Every row belongs to one group in each of 4 separate groupings. Each group adds its own fixed numbers to the row, and there is some noise. The rows also spread widely along 15 directions, which tell nothing about the answers.
Some rows, each with its group in each grouping after it:
[-32 -25 -22 -30   0  55  47 -33  45 -40  25 -20 -18 -31  13  19  18  34
 -20 -60 -80 -31   1   6 -41  20 -24  -5 -36 -42 -52  41  44   1   1  58
  54 -23 -14 -25  46  25 -44   3  -8  17 -27  -1] | A J133 P L
[-68 -33  -2 -16  -9 -13  16  34  42 -24  16   3  -1  19  30  12   6   5
   7  20 -65 -19  -9  30 -58  -7 -39   9 -19  -8 -17  20  62 -29  23  39
  -8   6 -17  24  29  24   8  23  15  -4  26  11] | Z J245 P W
[ -8  39   5  12 -22  29   0 -20  -4 -22  21  -6 -30 -10  36 -51 -19   3
   3  51 -18   3 -52  22   7   6  -3  67  16 -17   7 -24  33  -5  16  12
  21 -30  12  17 -14  39 -43  44 -20  17 -29 -38] | K J882 X N
[-41 -40  23  34  12 -32 -12 -21  22  -1 -12  16 -38   6 -17  14 -13  16
  19 -11 -27  18 -39 -13  -7 -46  -7 -12  16  -4  -8 -36  68 -54  46  -2
  63 -29 -17  24 -14   4  20  17   8 -29 -15  -6] | T J155 X L
[-58 -32  12  18  12 -18  31 -30  70  21  20 -20 -12  14  18  19   7  26
   7  -6 -89 -41 -11 -12 -24 -13 -33  11 -38 -33 -57  28  69 -35  39  50
  14 -17 -20 -14   1  38 -12 -32  36 -30  19  29] | T J155 R C
[-19 -25  22   0   9 -36  14   0  29  61  -3 -20  16  27  -2  37   3 -39
   4  11  12 -11 -29  -8   4  34  15 -21   8 -24 -16  39  35  37 -23 -24
 -23  25  29   2 -27   0  47 -19  56 -49  32  42] | S J245 R C
[-21  -5  15 -22 -32  16  -3  29 -19  12 -30   8 -34  32 -12   0  21 -15
 -15  51 -35 -20 -14 -12  16 -18 -32  22  37  18  24 -37  66   6  21  22
  35 -14  -1  51 -41  12 -16  12  20  30  18 -17] | S J882 R E
[ 38 -32  30  14  28  -4 -14 -26 -54 -75 -76  16  36  30   8  -9  -4  43
  46   7 -15  -7  -6  -4 -62  23 -19  43  73 -23 -14 -13 -17 -67  43 -59
  41  -9 -31 -39   0  33 -28  53   2  -1 -21  24] | Z J133 P E
[-19  63  20  22  -9 -18  18   3  36 -18   3   0   4 -26   3 -14  19  20
 -11  -5  -7 -27 -31  -6 -27  -5 -24  71 -28  11 -46   2  42  -4  39  37
  24 -42  -7  22  -2   4 -29 -17  -8   5  13 -21] | A J882 P N
[  3  18  21  28   7 -10   0 -51  23 -26 -28  14  44  -8  20   2  21  36
  16 -25 -21  -9 -36 -39  11  30 -31  62   1  -2 -22   5 -15   6  12 -12
  48 -49  -8 -37  25  21 -15  -4   7 -37  27  -1] | K J882 P Y
[-28 -42   2  -8  -9  31  49 -35  45  27 -13 -27 -20  23   0  11  32  18
 -17  -4 -96 -47  -6 -26  17  -9 -39  13   7 -40  -7 -18  46   4  21  47
  84 -27 -18  -8 -34  18 -17 -21  42   1  19   5] | S J245 R W
[-39 -24  11  -3  -5  15  10  -9   3   2  16  19 -46  -2   0   4 -11   7
   2  23 -47   4 -27  23  -8   2 -17  -3  19  16  -7   6  85 -29  22  23
   9 -19  -9  38  20  30 -27  27  -9   8 -15 -24] | S J155 X Y
[ 21 -30  -6 -45  -1  40 -12 -43  -3  40 -10 -29 -12  12  38  -4 -16  -7
  16  12 -38 -45   8  14  14  54 -16 -53  11  10 -20  75  31   4 -21  -2
 -14 -29  20 -17  28  19  18  35 -13  -8  34  18] | K J245 P L
[-24  20   6  22  -3 -58  29 -33  71  67  -3 -12 -22 -17  -9   9   2 -16
 -16   1   3 -26 -54 -18  50  24 -13 -19   0 -39 -44   5  57  40  14   0
   7   5  17  -4 -68   5   1 -56  47 -59   4  17] | T J882 R W
[-63   1  32  16  18  25  -3 -52  28 -19  32  -9 -14  12   8  17  27  24
  -9  10 -66  16 -64 -21  16 -34 -11  60 -39 -11 -20 -36  38   2  39  21
  46 -44  -6   2  28  29 -23  21  15 -24 -26 -12] | Z J882 X C
[-22 -26 -23  -6 -17  -1  28  34  23 -55   2  12  21 -13  20  -1 -12  16
  16 -21 -30  -7  -6  26 -62  22 -23   6  28 -35  -1  20  31 -26   4  21
  30  -3 -16   8  22  23   5  33  -7  -3   6  -6] | T J133 P W
[-18   3  26  25  11 -12  49 -29  62  17   4  -1 -55 -26 -12  -3 -11  12
   7 -46 -18 -15 -37   0 -22   8   8  27  -7 -29 -39  -4  61 -23  28  20
  43 -39  16  14 -19  28 -44 -32  -2  -3 -34 -19] | S J245 R L
[  6   2  -3  49  16 -13  13 -83  30  58   5 -30  40   8  11 -40 -18  15
  -1  40 -11 -11 -42  -6  66  -1  -3   0  48 -20  -1   8  21   8  13  -3
  64 -25 -30 -24 -54 -10  31 -12  29 -67  34   6] | K J245 X L
[ 11  13 -17   7 -34  -6  17  24  25 -38  -8 -12   8  -8  25 -15  -3  -4
   9   0  -7  -7 -14  10 -57  32 -10  43  -7 -62  -4 -11  -9 -14  -1   4
  59   3   7  -5 -16  -5   7  31  14   0   4   8] | K J245 X Y
[ -7   2 -28 -16 -35  50  43  -9  19 -37  -6 -23  22  -5  27   7  36   8
 -24  -4 -56 -11 -35   7  20  27 -18  35  16 -56  28 -33  20  48 -12  20
 107 -25 -10  -6   0  11 -21  22  13 -12  -5 -38] | A J133 P N
[  0 -18   8   8  15 -14  20 -52  32  34 -34 -16  20   6 -11   5  29  31
 -16  -3 -53 -62  11 -26  13   6 -53 -22   9  -2 -59  35  48  -8  33  27
  39 -13 -39 -28 -31  -6   0 -32  44 -25  41  34] | A J882 P L
[ 45  28 -17  -3 -21  14 -10 -40 -11 -14 -34 -25   5  -6  33 -31  -4   1
   0  15  14 -23 -26 -25  13  53 -10  27  19 -64 -17   4 -44  34 -13 -35
  45   0  20 -61 -55  12 -12  12  10   0 -15  32] | K J882 R E
[  5   1  13   8 -12 -18 -18 -24  -5  51  -5  25 -17 -25   5 -43 -26  -4
   8  12  12 -15 -36 -16  55  13 -24 -23  60  50  14  37  49  -7  -1  17
 -10 -31   6  26 -24  15  29   0 -20  -4  32  -9] | Z J882 X C
[ 11 -19  29   4  24   6  -1 -82 -30  18 -38  23 -20 -13 -32   2   7  13
 -14 -21   3  -9 -42 -52  49  21 -14 -14  55   6 -32  18  20  21   6 -31
  29   3   2 -34 -34   9 -23 -21  12   3 -34  21] | A J155 X E
[-25  -2  23 -27   6  28  17  28  -9 -23  -5 -34  46  60   6  28  31  -7
  -3  49 -58 -21  -1   9 -47   2  -7  60   3 -15  -1  -7  38  10  15  12
  21  -4   0  30  17   9  -3  38  37 -10  36   7] | T J133 P E
[-38  24  -8 -15 -20  -5  28  19  53   1  15  -1 -35 -28 -20   9  21   3
 -22 -27 -28 -20 -23  -1 -32 -17 -21  12 -38  -5 -42   0  60  -2  41  58
  44 -31  -3  34  -4 -12 -19 -17  -5  14  -2 -16] | Z J245 R W
[  5   0  10 -34 -23  29 -22 -32 -28  34 -23 -16  14  30  44  -4  17 -25
  -9  61 -36 -36 -26 -22  63  56 -37  -3  16   9   7  30   6  58 -37 -20
 -17   3  27 -22 -12  19  16  23  30  -7  35  29] | A J882 X Y
[ -7  65   2  21 -28   7  49  -8  24 -23   1  23  -6 -27  19 -43   6  16
 -10  18 -15  -2 -61   2  22  32 -20  96  35  -9  16 -26  36  29  24  28
  47 -34   8  23 -10  34 -80 -14 -11   7  -2 -61] | K J155 P Y
[-12  34 -20   2 -48 -54 -15  32  40   8 -12  -4  -4 -33  29 -14  -3 -26
  -4 -34  42 -15 -28 -45   5   9 -15  -1 -27 -10   4  21  -2  42 -27  13
  37  -7  28   6 -41 -34  72 -35  -5  -5  51  25] | A J155 P E
[-10  52  24   4 -17   6  20  25  16  -3  27 -24 -17  -2   6 -22 -14 -19
   4   8  -3  -5 -35  -4 -36  -2  18  81 -13 -10  10 -12  31   0   7  37
  24 -35  44  50  -8  10  -3  14  -8  20   4 -21] | T J133 X Y
[ 23 -27  26 -43   5  69 -12 -42 -18  23 -18 -48 -14  34  23   2  12  10
   7  16 -90 -73  26 -13  -9  23 -37   4  -4   6 -38  42  30 -23   9  24
   8 -51  14 -11  21  26  -2  48   4  22  31  22] | T J882 X N
[-20   2  40  27  30 -18  12 -62  23  28   6 -15  23  15  54 -18 -28  10
  42  27 -21 -15 -53   2  31  43   3  40  25  -4  -9  39  20   6  -4 -28
 -37 -31  18 -21  11  64  -4  -9   1 -51  27  12] | S J133 P W
[-44 -28  -3 -39 -12  10  -7 -39   7   3 -15  18 -14  -2   0  37  30   1
 -25 -40 -42 -18 -35 -64  48  27 -44 -29 -10  -5 -27  39  14  64 -16  -1
  10  11  20 -41  13   0  21 -23  27   3   6  38] | T J155 P C
[-10  33   3 -10 -37 -11  10  41  13 -43 -34  27  -2 -25 -14  10  36   5
 -23  -8 -11 -16 -13   0 -38  24 -40  28  -8   4 -42 -12  42  -3  28  14
  35  -5  -7  29  -2 -21 -30  10  12  18  -1 -11] | A J882 X L
[-72  -4  21   7  -9 -35   0  -9  33  27  -6   9 -45  18 -29  17  28  -2
 -35  16 -44 -17 -44 -50  37 -55 -43   9 -13  -1 -18 -39  75  20  44  36
  34   6  -8  19 -54  -6  13 -38  59  -5   6  16] | T J882 P C
[  3  57 -22  -1 -39 -22 -35   7   3 -39 -14  13  -5 -31  41 -30 -11   0
   9  26  34   5 -46   8   3  35 -19  25  -7 -10 -19  -1  -8  19  12 -29
   5 -15  12  -9  -6  -2   4  31 -26  -7  -1  -3] | K J882 P W
[  2  -8 -11  26 -14 -39 -19   1  -2  37   1 -25   1  24  39 -48 -50 -10
  22  77  16 -22  -6  19 -20  -1 -12 -18  39 -29   5  28  20 -31   0  -6
 -20  22 -10  -9 -78  19  52  17  23 -11  25  49] | S J882 R Y
[-39 -22   9 -24  20  30  -2 -76  -5  35  12 -25 -27  25  -7  31  11  -9
 -29  30 -33 -11 -47 -16  44   9  -1 -30  -5 -28 -44  23  33  52  -2 -24
  -2  16   9 -42 -22  11  -2  -3  40 -10 -41  38] | S J245 R N

New rows, each followed by its group in each grouping:
[ 32  -5  15 -26   7  18 -30 -68 -10  20 -48 -43 -36  16   7  20  18   9
   9 -13 -32 -44 -13 -46   7  13 -13 -17 -27 -25 -55  14  -3  -3  29 -22
  45 -40  18 -50 -22  -7   4  11   8   0 -11  45] | Z J155 R N
[ 36   5  46  21  23   6  10 -10   3 -22 -26 -40   6  32  39 -18 -23  12
  55  10 -11 -22  -6  27 -78  31  21  83   9 -35 -11  -5  -2 -57  23 -30
  29 -51  21   4   8  43 -19  47 -13 -11   8   0] | S J245 P E
[-48 -20  42 -24  -8 -42  -7  13   9  21 -33  27  -9  40  34  28  12 -15
  23  31 -53 -44 -19 -26  -1  40 -55   6  -2  34 -27  49  59   1   3  -6
 -77  15  28   5  22  39   2 -14  38  -9  53  42] | T J155 P Y
[  5   7 -14 -10   0  31  87 -36  60  60  22 -29 -34 -40 -41  -8  10   9
 -48 -49 -34 -58  -3   4  13  19 -12 -17  23 -28 -33  42  80  30   8  78
  62 -22  -6  16 -40  -6 -28 -52  14  15   3 -23] | S J245 P N
[-17 -28   1  15   4 -22 -44 -28 -42 -52 -26  33  46  13  18   4 -12  22
  22  44  -8  24 -43   8   2  26 -24 -10  50  -7 -20  11   1 -20  15 -66
  -6  16 -34 -39  14  12  26  53  16 -39 -16  32] | T J133 X C
[-46  -8 -28  10 -16 -41 -42 -15  14 -60 -25  31  59  -7  18  13  29  45
   6   3 -36  -1 -20 -45  -5 -18 -63  -1 -22   2 -50  13 -12 -16  35  -6
  43 -11 -68 -52  17 -27  40  -4  18 -30  37  44] | K J133 R W
[-12   5   7 -41  -3  60   8 -27 -23  -4   0 -26  19  29   4  -4  28  19
 -28  38 -74 -49  14 -23 -18   9 -43  37  -2   6 -46  43  13  19  21  32
   4  -5 -11 -13   5   0 -18  13  19  47  33  37] | S J155 X W
[-29  13   3 -14 -20 -32 -15 -25  16  45  -1  -9 -79 -14  12 -29 -19 -14
  -3  14 -20 -53 -18 -42  11 -12 -31 -25 -26  -2 -51  39  54  -8  14  40
 -33   9  16 -18 -62   8   9 -46  15  38   2  49] | K J133 R N
[-26 -10 -38  -5 -53 -16   0  18  27 -14 -10   4 -17 -13  56 -26  -5  10
   7  26 -51 -37  -6   9 -10  11 -55 -17  -3 -18 -15  26  42 -23   7  35
  23  -6 -26 -10 -23  17   9   4  -4   9  23  11] | A J155 R N
[ -2 -39  43   3  52  23  40 -71 -11  45  -5  13  32   3 -50  31  11   5
 -17 -28   7  -7 -35 -35  32  40   6  -8  78   4 -29  60  37  48 -20 -21
 -17   8  10 -22  -8  37 -24 -28  32 -17 -15  14] | S J882 R N
[ -4 -52  50 -10  18   2   0  -2 -55 -38 -78  44  18  46 -29  32  25  10
  18  12 -33   1 -24 -22  -7  17 -27  26  94  17  17 -31  41 -18  23 -47
  29   0  -9  12   5  32 -29  34  30  -4  -4  -5] | T J133 P E
[-27  19  29  46  41 -69   4 -31   2  25  11  30   5 -19 -53 -17 -26   7
 -11  10  66   4 -48 -21 -21 -29   2  -4  49  10 -63  43  51 -13  39  -7
 -45  39 -19  -6 -67   5   1 -42  26  -6 -33  39] | Z J882 R N
[ 29  19  19 -25 -49  -3  13  45  -1 -15 -66   3  14  19  35   2  31 -18
  23  19 -34 -39 -14 -18 -11  71 -29  62  17 -14   6 -12  10   6  -1  -8
  19 -23  30  13  -1  20 -27  13  24   0  49  -5] | K J133 R C
[ 10  -9 -22 -14 -24   0  -1   6  22  24  -6 -55 -56  12  28 -24 -28  -3
   8  21 -30 -43  18  20 -44  -8  -9 -32 -14 -43 -18  14  47 -35  24  29
  40 -11   4  10 -49  -8  28  20   1  20  15  30] | S J155 P L
[ 45 -20  16 -26  -8   0 -29  24 -45  22 -32 -14  -7  12 -11 -18 -25 -19
  25   9  12 -31  21  -7 -47   9  -2 -26  41  24  -1  44  22 -47   6   7
  -3 -11  13  26 -18 -15  53  46  -9  27  37  30] | Z J133 X C
[-13  60  -5 -25 -45 -18 -34  49  -9 -41 -12  25  24 -34  -3   5  26 -21
 -22 -14  46   0 -31 -33 -20  21 -21  30 -31  27 -31  20 -17  47 -10  -7
  -2  -1  23  18  10 -46  38  15 -12  26  26  15] | A J882 X W
[-27  19   0  -2 -63 -25  11  55   6 -36 -34  38 -29  -3  37 -29   7   1
   8  56 -53 -17 -32  24  -3  32 -55  50  26   4  11 -35  63 -27  30  16
   9  -5 -11  43 -13  21 -34  15  11  19  17 -25] | S J133 X C
[  3  41 -29 -29 -40   2  17  38  46 -18  -1 -40   5 -13  37 -15  13  -8
 -13 -13 -18 -45   3   1 -47  25 -25  30 -44 -40 -17  21  -1  18  -2  45
  47 -16  14   4 -11 -25  24   2   0  14  42  17] | Z J245 P E
[ 23  45 -18  -9 -13  24  20 -50 -15 -22 -12  -9   6 -21  37 -37  -6   7
 -17  23   9 -19 -46   8  25  71 -10  30  33 -45 -23  29 -10  59  -9 -30
  12  12  14 -47 -29  29 -49  -1  -5   7 -33   9] | A J155 P E
[-46  21   3  27   1 -50   1 -18  41  58  32 -10 -24 -12 -12  -6 -14 -22
 -17  24  27  -3 -48 -19  23 -28   5 -16 -10 -10 -30  18  61  23   6  21
 -14  15   5  11 -63  -5  30 -39  33 -28   6  20] | K J882 R N
[-49 -26 -22 -29 -12   9  11  -5   9   4  14  10 -20  -7   3  27  10 -11
 -28  27 -32  -5 -34  38  13  22 -24 -56   9  -2 -27  33  82  29  -3   5
  -9  23 -18   8  14   7   0  19  15 -15 -23  -6] | A J245 P N
[-50  -5  30  -7  10   1  -6  -9   7  -7  -3 -18 -60  28  -9  28  19  -3
  -6  19 -41  -8 -28 -11 -32 -44  -3  26 -45 -12 -34 -33  68 -15  46  15
  32  -8   3  23 -12   9 -22   9  18   9 -26  10] | A J155 P E
[-24  19 -26  -9 -23 -24  -2  29  48 -41  18  10 -14 -55   6   0  -4   7
  -5 -56   7  -6 -13   2 -62  11 -19  -4 -49 -12 -45  37  17 -21   6  33
  31 -16   0   8  23 -28  28   4 -28  11   5  10] | Z J245 X E
[-27 -18 -37 -10 -27  13  23  16  20 -56  13  24  -9 -38  29  -3 -15  22
   4 -18 -28   5 -21  43 -30  34 -25 -15  27 -23  -4  25  52 -17  -3  17
  25 -11 -25   6  33  27 -13  30 -26   5 -17 -28] | S J133 P N
[-48 -33 -22  24   9 -43   8 -39  32   2  12  24  22 -14  -8  29  -9  14
  -8 -14   2  16 -46 -18  13   9 -19 -50  22 -37 -36  37  29  17  -2 -19
  15  33 -26 -43 -19   5  31 -23  36 -53 -17  38] | T J155 R Y
[-59  -8  -4  21  -2 -18  57 -15  39  -8  23  47  -1 -27 -37  17  18  16
 -36  -9 -25  22 -54  -9   8   4 -25  13  33 -18 -18  -4  76  21  18  34
  33  33 -26  17  -9   9 -44 -34  39 -16 -21 -20] | K J155 X Y
[  5  47  13  10  -7 -36  30  14   7  28   5  21  22 -33 -23 -26 -20 -28
  -3  -9  73   8 -51 -12  13  30  22  29  64  15  14  29  34  47 -14   3
 -13   2  29  42 -31  -2   6 -29  -6 -11  26 -23] | K J133 P W
[-27  56  23  12  17 -11  14 -55  23  27   9   4  21 -20 -27  17  38   6
 -45  23  -3 -12 -59 -17  55  29 -17  26 -10  15 -68  19  48  62  19  -6
  -3  -1  -7  -2 -12 -10 -35 -39  33 -42  -4   2] | A J882 X E
[-29  12 -34   9 -26   5  60  22  56   7  47  -6  46 -21  22 -47 -15  14
 -21  22 -46 -33  -4  42 -20  15 -37  26  38 -15   0  45  52  -3   6  77
  25  -8 -32  31  -9   9   4  -4   2  -4  51 -21] | T J245 X W
[ 19  39  17  50   6 -65  26 -47  35  28 -45  -2 -16 -20 -10 -23 -10  16
   5   8  10 -28 -56  -5  36  25 -15  17  45 -36 -38 -25  50  -9  51 -25
  44 -15 -12 -14 -79   2 -22 -44  33 -49 -16  -4] | T J133 P N
[-22 -22  15  44  12 -51   8   1  51 -22  -2 -39 -19  21  17   4 -18   9
  37   6 -24  -4 -12  -2 -97 -28   8  42 -39 -88 -44 -32  20 -74  48  -1
  47  15  -6 -11 -42   4  15  15  39 -29  -6  48] | K J155 X W
[ -5 -14  18 -15   7  -2  41  -2  33   1 -17   7  -2  -4  -2  21  19  13
   5 -21 -46 -34 -10  18 -32  48 -28   9   9  -4 -41  36  59 -18  26  18
   3 -16  -2  11  31  24 -36   1  15 -16  13  -7] | Z J245 P C
[-17 -36  10 -13  19  47 -20 -47 -23   1  14 -16 -53  -6 -74  25  21  17
 -40 -34 -27   1  -3 -36 -24 -70  -1 -33 -17  -5 -45 -14  48 -17  39  37
  81 -19 -21   6 -17 -31  12  27  10  35 -51  15] | A J882 X C
[ -4  -7  88  54  45 -35  37 -37  14   9 -25  -5 -37  26 -34  -6 -17  -4
  28 -20   8  -8 -54 -33 -46 -13  28  92  35 -44 -24 -42  33 -40  36 -24
  24  -2  41   6 -59  40 -33 -16  37   3 -50  10] | T J245 X N
[  0 -39  41  -1  27  -2  26 -16 -12  41 -16  10   2   7 -45  20   5  -8
  -2 -34   5 -15 -11 -31 -13   7   6  -9  50  23 -11  44  56   6   0  11
   1   0  12  23  -7  15   3 -14  15   4  17   9] | A J155 P C
[-30 -11   2   5  -8  26  15 -49  11 -38 -10   4  -4  11  60 -29   7  43
  16  32 -93 -27 -42  -3  18  11 -50  51  21 -22  -7  -7  27 -22  27  17
  34 -39 -26 -39   7  66 -52  13   1   1 -13  -8] | Z J133 R N
[ 34 -44   6  -9  -1  24  -9 -38 -26 -16 -55   3   7   4 -10  29  21   9
   5 -11 -20   1 -23   4   8  48  -9 -29  37 -23 -13  -9   8  -3   3 -53
  72 -19  -8 -22  11  -6   6  54  14 -32 -24   2] | A J245 X C
[  1  20   0   8   3  24 -10 -53 -29 -26 -28 -10  59  34   9 -27  28  40
 -15  60 -47 -29 -20 -19  19 -10 -45  57  34   1 -20  -4  -9   8  41  -5
  56 -22 -50 -40 -16  -9  -8  16  27  -1  26  12] | K J245 P N
[  1 -25  -1  19  12 -11  40 -44  27  58  14  -2 -55 -51 -55 -31 -33   4
 -16 -74  23 -21 -16 -33  10 -34   7 -50  52  -8  -3  28  63  -5   6  58
  62 -14  -4  14 -70  -2  20 -52 -13  21 -15  -5] | A J133 P W
[-18  39  10   6 -15  -2  34   4   4  -4  13  -9 -13   4  14 -15  -3 -19
  -8  46   1  -1 -56  16 -12  25  12  54  14 -37  -1 -13  38  31   3   2
   1  15  24  14 -37  35 -45   0  20   4 -37 -10] | A J133 R Y
[-17 -34   6  -2 -11 -46  26   1  49  32 -39   0 -40   1 -12  17  19   3
  -4 -25 -52 -59  10 -18 -25   6 -54 -34 -15 -11 -44  18  69 -32  24  37
  33   5 -16  -1 -34  -4   9 -39  45  -6  29  32] | A J245 P Y
[ 32  -2  -5 -38  -6  37  30 -51  13  41 -25  -4  -1 -33 -25  16  31   6
 -32 -47 -24 -60   4 -38  29  61 -35 -35  20  -3 -59  71  29  44 -15  26
  18 -16  10 -29  -6   0 -28 -30  14   9  16  12] | K J882 R N
[-56  18 -28  18 -28  -9  36  28  22 -21  33  23  12 -10   5 -48  -8  28
 -28  58 -36  -8 -20  41 -20 -25 -42  37  39   6   2   6  75 -13  43  63
  22   4 -58  40 -21   6 -14  -3   7  22  18 -27] | S J245 P C
[ -48   -7    5   28   33   16  -22 -116   28   35   48  -15   30   -6
   23  -23   -1   44  -12   16  -57  -11  -49  -39   79  -31  -35   -1
   -6   24  -31   46   19   12   19   33   20  -51  -38  -46   14   19
   33  -14    5  -45   28   22] | Z J882 X C
[-49   7 -16  31   6 -40  30   3  59  -8  55  19 -29 -62 -11  -6 -37   3
   0 -44  34  31 -54  19 -32 -17  24 -15   0 -28 -19  21  66 -14   7  33
  21  -6  -6  25 -10  17   1 -23 -26 -22 -42 -20] | Z J133 R E
[ -1 -18 -18 -32 -42 -15 -13  29  -4 -12 -56   9 -11  21   5  16  32  -4
 -10  46 -52 -27  -3  10 -10  23 -61 -29  10 -10 -13 -19  40 -19  30  -6
  48  15 -25   6 -20 -31  17  39  41  -4  19  19] | Z J245 X Y
[-53  22  -2  16  28   0  28 -61  34  38  59  -6  35 -12 -23  20   6   4
 -42  21  -1  16 -73  11  51  13  14  -4   8 -11 -45  41  53  68   9  -1
  -4   0 -11  -8   3   4  -4 -25  27 -63 -23  -5] | T J245 R C
[ -3  20 -16 -47 -32  41 -11  20 -24 -20   3 -43 -67  -2 -19  -1   7 -28
 -33  -4  -1 -20  -6 -15 -45 -32   9  -4 -34 -39 -14 -17  25  21   8  30
  56   5  25  13 -44 -31  16  31  -1  71 -43  15] | A J133 P N
[ -1  27  15  -1  -3 -28 -13 -16  24  57  -7 -34 -48   0  -4  -8  -9 -15
  12  23  -6 -35 -20 -13   1 -11   3  -9 -27   0 -43   7  55 -17  38  16
   7 -33  14  19 -43  -8  11 -15   7 -15  19  14] | K J133 R W
[ -4  -2  51   9  18 -12  20 -38  30  65 -23 -41 -45  30 -28  20  17 -11
  -2   2 -31 -38 -24 -32   5  -7   7  24 -21 -25 -41 -19  50   0  37   3
  37 -27  25   8 -50   2  -9 -31  49 -16   2  22] | S J245 R C
[-45 -49   2  14   4 -52  25  -4  60  32  -5  -8 -24  15  10  26  -3  -7
  13  11 -37 -13 -23   4 -14  -3 -19 -30   3 -43 -23   1  79 -20  21  11
  12  27 -11   7 -30  16  14 -15  49 -52  22  24] | K J155 P W
[ -6 -44 -17 -32  -1  47   8 -20  14 -10  25 -29 -74 -25 -10   9 -29  -3
  -6 -90 -12 -11   5 -27 -49 -19  15 -36 -17 -52  -6  27  21  -4 -19  40
  67 -18  35  -6  -5   9  25  20 -33  47 -39  15] | T J155 P E
